The rows of a group lie close to one hidden flat surface of 15 dimensions, which passes through zero. Surfaces can cross.
In the rows, zero is written as 128.
Some rows, each with its group after it:
[138  99 168 140  89 129 132 132 119 164 129 100 162 110 113 137 122 127
 101 156] => Q_777
[ 81  69 103 138 192 149 125 148 115 137 119 158  89 108  92 140 138 175
  87 115] => Q_318
[122 109 172 133  52  88 135 167  99 119 128 138 160 131  70  99 117 138
  99 146] => Q_577
[122  96 174 139 136 147 157 139 125 110 156  84 136 130 156 111 166 123
 151 121] => Q_318
[158 127 170  88 142 109 147 134 117 150 181 172 158 181 135 133  84 145
 121 112] => Q_989
[134 129 111 139 126 153  75 116 129 115 156 146 144 119 145 163  90 105
 122 163] => Q_318
[116 142 148  96  95  80 149 129 164 123 154 122 181 136 174 171 145 103
 114 171] => Q_777
[248 114 103 131 157 173 131 153 163 128 105 153 118 144 102  73 107 186
 115  90] => Q_577
[103 124  83 206 180 163  88 125 181 138 100 141 136 141 126 178 136 113
 110 140] => Q_577
[177 129 140  75  94  92 159 173  32 150 122 159 138 137 132 132  96  60
 168 116] => Q_577
[138 126 178 130 153  89 130 128 121  78 115 100 124 134 141 151 163 104
 140 123] => Q_577
[129  96 137 139 120 129 128 129 144  97 117 117 135 166 148 160 128  97
  85 141] => Q_577
[121 101 156 140 151 137 123 152 124 101 115 167 117 136 155 155 124  70
 138 157] => Q_577
[171 137 177 130 179  40  68 139  70 134 162 128 150 136 127  75 127 137
 130 206] => Q_577
[119 137 158 150 123 144 121 134 157  64 160 135 145 183 120  78 158 158
 149  81] => Q_989
[ 60 129 144  97 126 137 118 146  63 150 137 155  87 126 157 103  92 133
 167 129] => Q_777
[163  81 167 108 162 151 129 150 113 117 155 102 136 132 161 130 139 154
 104 123] => Q_989
[103 134 123 157 150  51 129  75 108 113 130 132 126 134 106 147 105 156
  76 185] => Q_777
[178 169 166 112  59 151 127 107 172 108  77 109 107 129  94 138 117  79
 147  92] => Q_318
[196 128  83 137 139 128 131 124 162 118 165 105 150 116 133 112 114 153
 118 143] => Q_989
[150 163 108  96 136 127 166 119 151  44 120 149  96 144 179 110 153 140
 143  99] => Q_989
[144 125 117 124 164 101 114 139 166 105  99 115 127  86 151 156 190 165
 135 142] => Q_577
[113 144 100  84 116 103 123  53 132 131 179  77 101 128 148 178  77  86
 102 166] => Q_989
[195  94 118 139 156 129 160 143 136 113 174 105 152 132 147 154  88 111
 132 128] => Q_989
[ 88 159 140 124 146 131 124 175 141 122 164 130 165 133 149 116 182  93
 143 110] => Q_777
[ 75 132 111 107  84 130 165  75 226 133 186 123 157 160 156 112 159 150
 132 155] => Q_318
[138 146 105 142  88 117  83 144 148 141 127 137 148 138  87 103 101 174
 140 124] => Q_777
[136 135  75 115 117 133 194 142 101 127 131 107 138 140 137 153 148  97
 170  55] => Q_577
[158 115 113 150 180 142 133 133 178  77 121 131 121 139 154 152 171 101
 169 116] => Q_989
[160 160 122 110 115  95  88 140 100  29  58 118  78 156 150 137 137  48
 142 123] => Q_318
[212 169 131 121 133 131  78 100 106 143 135 114 127 102 101 129  89 102
 143 119] => Q_318
[144 132 141 139 155 129 119 141 125 141 196 137 155 102 134  91 138  95
 221 142] => Q_577
[137  76  83 135 113 174 128 167 147 102  88 216 117  95 104 124 153 145
 100 139] => Q_318
[124 111 131 136 116 173 163 134 128 172 151 153 121 104  70  89 105 164
 139  85] => Q_577
[162 111 116 107 101 127 148 144 149  81  90 171 101  83 142 176  92  76
  92 182] => Q_989
[149  89 150 115 148 165 171 149 111 156 135 182 121 101 112 136 116 124
 142 104] => Q_318
[174 134  96 103 142  74 136 132 123 125 130 137 134 138 149 131 122 162
 151 141] => Q_777
[114 145  67 160 127 114 112 121 143 124 107  97 151 164 128 158 134 138
 103 112] => Q_577
[122 156  90 129  92 102 197 138 129  86 154 130 148 126 177  90 109 153
 135 133] => Q_989
[ 75 136  85 116  70 120 124 155 158 119  91 163 140 140 120 166 132 118
  85 133] => Q_777
[138 137 138 149 106 158 150  74 171  99 155 117 122 165 151 112  86 134
 182 117] => Q_777
[112 169  97 140 111 134 133 115 130 109 116 138 124 107 115 164  92 146
 108  97] => Q_318
[119  85 159 108  97 117 151 148 155  76 153 123 127 135 136 131 143 129
 182 119] => Q_777
[139 118  77  77  71 160 173 142 120 125 138 122 130 101 166 111 139 126
 135 117] => Q_577
[110 134  93 117  74 107 162 111 165 130 146 129 160 103 116 120 177 110
 125 161] => Q_577
[176  91 169 115 144 138 124 170 157 125 173 140 157 123 173 122 114 143
 174 149] => Q_577
[104 142  89 113 115  96  76 137  60  64 169 143 123 137 125 112  89 168
 126 117] => Q_318
[183 153 138  67  96 101 117 115  63 151 108 117 105 100 134  83 123 131
 145 150] => Q_777
[109 147 138 127 134 119  95 101 184  81 161 137 115 121 125 116 129 159
 142 148] => Q_989
[127 118  98 165 123 173 145 144  98  46 109 171 119  79 139 140 142  87
 109 128] => Q_318
[135 142 127 173 106 146 122 145  72  54 101 153 127  72 135 100 153  66
 119 159] => Q_318
[128 176 140 134 150 136 137 133 134 115 123 112 136 108 229 109 138 142
 175 145] => Q_318
[126 119 159 140 185 113 144 159  84  97 188 164 134  86 118 116 114 175
 172 103] => Q_318
[108 125 108 116  76 103  55 129 151 139 121 126 175 188 117 158 140 132
  61 161] => Q_989
[132 163 143 113  95 108 102 122 136 114 126  94 156 132 160 144 122 136
 107 148] => Q_777
[ 94 158 153 152 150  69  76 155  88 103 129 149 141 172 143 172  43 178
 126 127] => Q_777
[125  82 125 102 134 144 156 101 140 123 179 136 109 146  73 116 146 117
 124 102] => Q_318
[118 133 115 101  77 132 158 105 162 148 117 139 128 115 110 134 132 136
 107 133] => Q_777
[ 83  94 158 122 114 150 125 148 131 162  74  59 127  77 147 160 201 170
 145 109] => Q_989
[126  97 151 131  54 163 170 112 123 143 105 111 128 117 110 108 119 130
 122 129] => Q_777
[ 64 136 132 117 122 132 139 119 136  75 108 125  94 106 158 122 166 155
 123 123] => Q_989
[155 131 195  54 126 112 137  65 109 164 148 134 107  91 122 107 171  87
 112 178] => Q_989
[125 174 174 116  67 154 140 119 138 157  64 138 135  65 143 115 135 152
  89 145] => Q_777
[169 131  85 132 107 136 153 140 121 101  99  88 138 134 189 130 151  76
 146 130] => Q_989

New rows, each followed by its group:
[112  97  79 168 107 173 132 153 190  93 119 136 145 114 113 171 165  75
 146 111] => Q_577
[106 105 107 129  45 131 179 134 105 142 110  98 143  88  44 128 176 109
  94  94] => Q_577
[139  88  78 120 134 125 128 150  90 169 164 160 161 155  94 138  93 149
  97 112] => Q_318
[ 95 129 123 161 175 148 107 134 118 158 144 141 115  98  77 134 120 162
 169  90] => Q_577
[125 134  95 106 106 102 191 136 131 122 100 164 130 127  92 139 176  80
  94 112] => Q_777
[ 97 112 114 138 161 104 125 126 113 141 146 119 142 123 138 113 178 136
 102 171] => Q_989
[172 136  99 149 194 107 116 113 113 161 121  47 123 117  93  95 170 177
 108 107] => Q_318
[178 115 142 109 140 133 109 144 127 103 128 127 108 118 139 108 124 137
 145 127] => Q_577
[149 187 109 114 163  81 157  65 168 149 140 106 132  96 127 183 128 132
 120 131] => Q_318
[126 148  95 123 182 124 124 129 103 136 137 118 105 118 124 100 156 144
 124 101] => Q_777
[128 192 157 182 122 118 154  72  82 190  72 162 126 119  80  77 152  48
 119 163] => Q_577
[ 98  82 112 156  61 176 145 205  79 127  94 116 157 128 135 114 126 136
 100 105] => Q_577
[149 129 127  99 151 139 112 119 145  87 130 179  83 120  99 174  96 118
 141  94] => Q_318
[182 130 106  51 107 153 146  96 131 148 118 143 105 118 153 103 148 106
 132 138] => Q_318
[150 105 102 147 154 140 125 133 132  30 115 168  67  91  97 122 109 100
  77 150] => Q_989
[ 43 100  79 159 122 130 178 148 158  89 156 175 144 156 123 179 134  79
 146 110] => Q_577
[121 149  71 120 129 131 108 155  48  96  85 151  98 128 160 122 106 128
 108 114] => Q_318
[154 127  83 106 184 116 135  99 144 107 177  90 115 163 125 147 122 175
 107  75] => Q_989
[ 85 113  82 127 136 107 130 140  97 125 129 147 126 102 112 182 158  39
 154 144] => Q_577
[169 152  88 122 152 120  98 139 140 170 115 146 151 156  87 181 108 100
  90 103] => Q_777
[ 58 130 137 137 125  90 130  87 130  92 173  92  95 104  94 148 122  96
 140 153] => Q_989
[116 139 123 147 128 119  92 132 164 165 124 109 154  82 169 135 153 138
 179 196] => Q_989
[148  95 150 138 110 142 117 187 131 102 126 106 163  78 121 141 140 208
 125 103] => Q_318
[ 43 135 101  92 124 149 131  84 196 142 211  85 115 129  81 134 162 146
 117  85] => Q_777
[ 81 118 104 145 145 109  88 153 121 114 153 166 133 154 157 141  94 120
 138 169] => Q_577
[168 218 115 112  92 103  74  85 114 103  85 107 115 174 150  95 101 120
 134 127] => Q_577
[136 146 158 189 138 142 133 130 161 124 118 152 153 131  96 139 127 104
 108 122] => Q_777
[141 135 124 130 121 171  80 131 144 208  90 143 143  77 149 101 139 190
 104 174] => Q_989
[117 121 116 112 177 152 141  93  90 183 192 119 119 156 150 108 104 124
 137 118] => Q_318
[ 61 119 128 169 170 101 159 176 137 122 130 212 140 149 114 127 141 164
 146 119] => Q_989
[171  99 172 122 167 113 158 145 120 126 154 124 149 128 165 128 149 113
 155 142] => Q_577
[144 154 156 149 147  73 111 105 152 150 132 117 152 167  67 147 102 168
 109 105] => Q_577
[166 108 183 123 130 126 207  71 135 170 158 131 140 115 138 121 111 118
 151 156] => Q_777
[143 144 103 130 156 143 140 118 143 159  99 156 106 127 115 126 121 138
 130 111] => Q_318
[122  99 153 139 169  87 147 146  94  61 149 113 108 106 154 116 174  86
 157 157] => Q_989
[106  46 119 137 118 119 174 116 138 181 145 133 153 133 104 168 110 138
  93 162] => Q_777
[149  86 146 131 194  97  98 184 140  81 106 166 105 174 127 164 127 100
 162 115] => Q_318
[ 85 121  96  61 100 105 168  78 188 101 144 129  89 113 105 151 169 136
 120 118] => Q_777
[135 118 154 129  84 155 117 143 152 152 109 125 160 116 106 156 133  85
  93 140] => Q_777
[163 167 163 128 152 146 123  62 202 140 130 125 121  80  90 133 146 132
 114 138] => Q_777
[ 92  98  91 123 146 184  71 152 171 122 115 145  78 106 100 139 133 157
 142 104] => Q_777
[111  93 121 131  93 135  67 141  83 128 141  92 139 137 117 152 107  79
 101 152] => Q_577
[158 164 139  88  77 167  92  80 181  96 170  79 118 134 154 113 112 114
 175 118] => Q_577
[ 92 162 151 175 138 173 144 145 114 146 141 143 145 121 143  59 154 106
 152 121] => Q_777
[ 89 155  78 132 146 130  83 189 149 137 108 203 132 115 144 102 142 147
 154 153] => Q_777
[ 99 177 147 141 123 161 160 180 134 134 119 148 179 147 206 139 160  57
 127 116] => Q_777
[ 83  46 130 147 124 114 156 142 110 109 142 128 122 129 117 131 131 157
 137 146] => Q_777
[159  52 120  91 114 136  71 194 158 114 102 154 145  97 136 200 122 174
  93 149] => Q_318
[102  81 123 139 148 131 184  99 105 119 146  77  97 115  73 116 167 149
  90  95] => Q_777
[ 84 102 118 147 153 116 141 171 156 118 152 142 159 148 128 162 163 100
 109 130] => Q_777
[132 118 145 172 159 162 109 156 107 143  79 100 125  83 124 125 168 153
 145 106] => Q_577
[ 79 129  91 131 152  84 133 163 102 136 111 141 143 112 136 181 150 146
 143 121] => Q_577
[120 163 109 138 101 113 215 127 200 162 128 146 186 126  94 140 146 196
 106  83] => Q_777
[148 124 111  91  65 124 103 141 117 191 121 117 162  72 102 169 126 116
 146 142] => Q_577
[170  91 119 147 105 134  98 163 119 164 108  74 146  79 108 165  96 122
 119 156] => Q_989
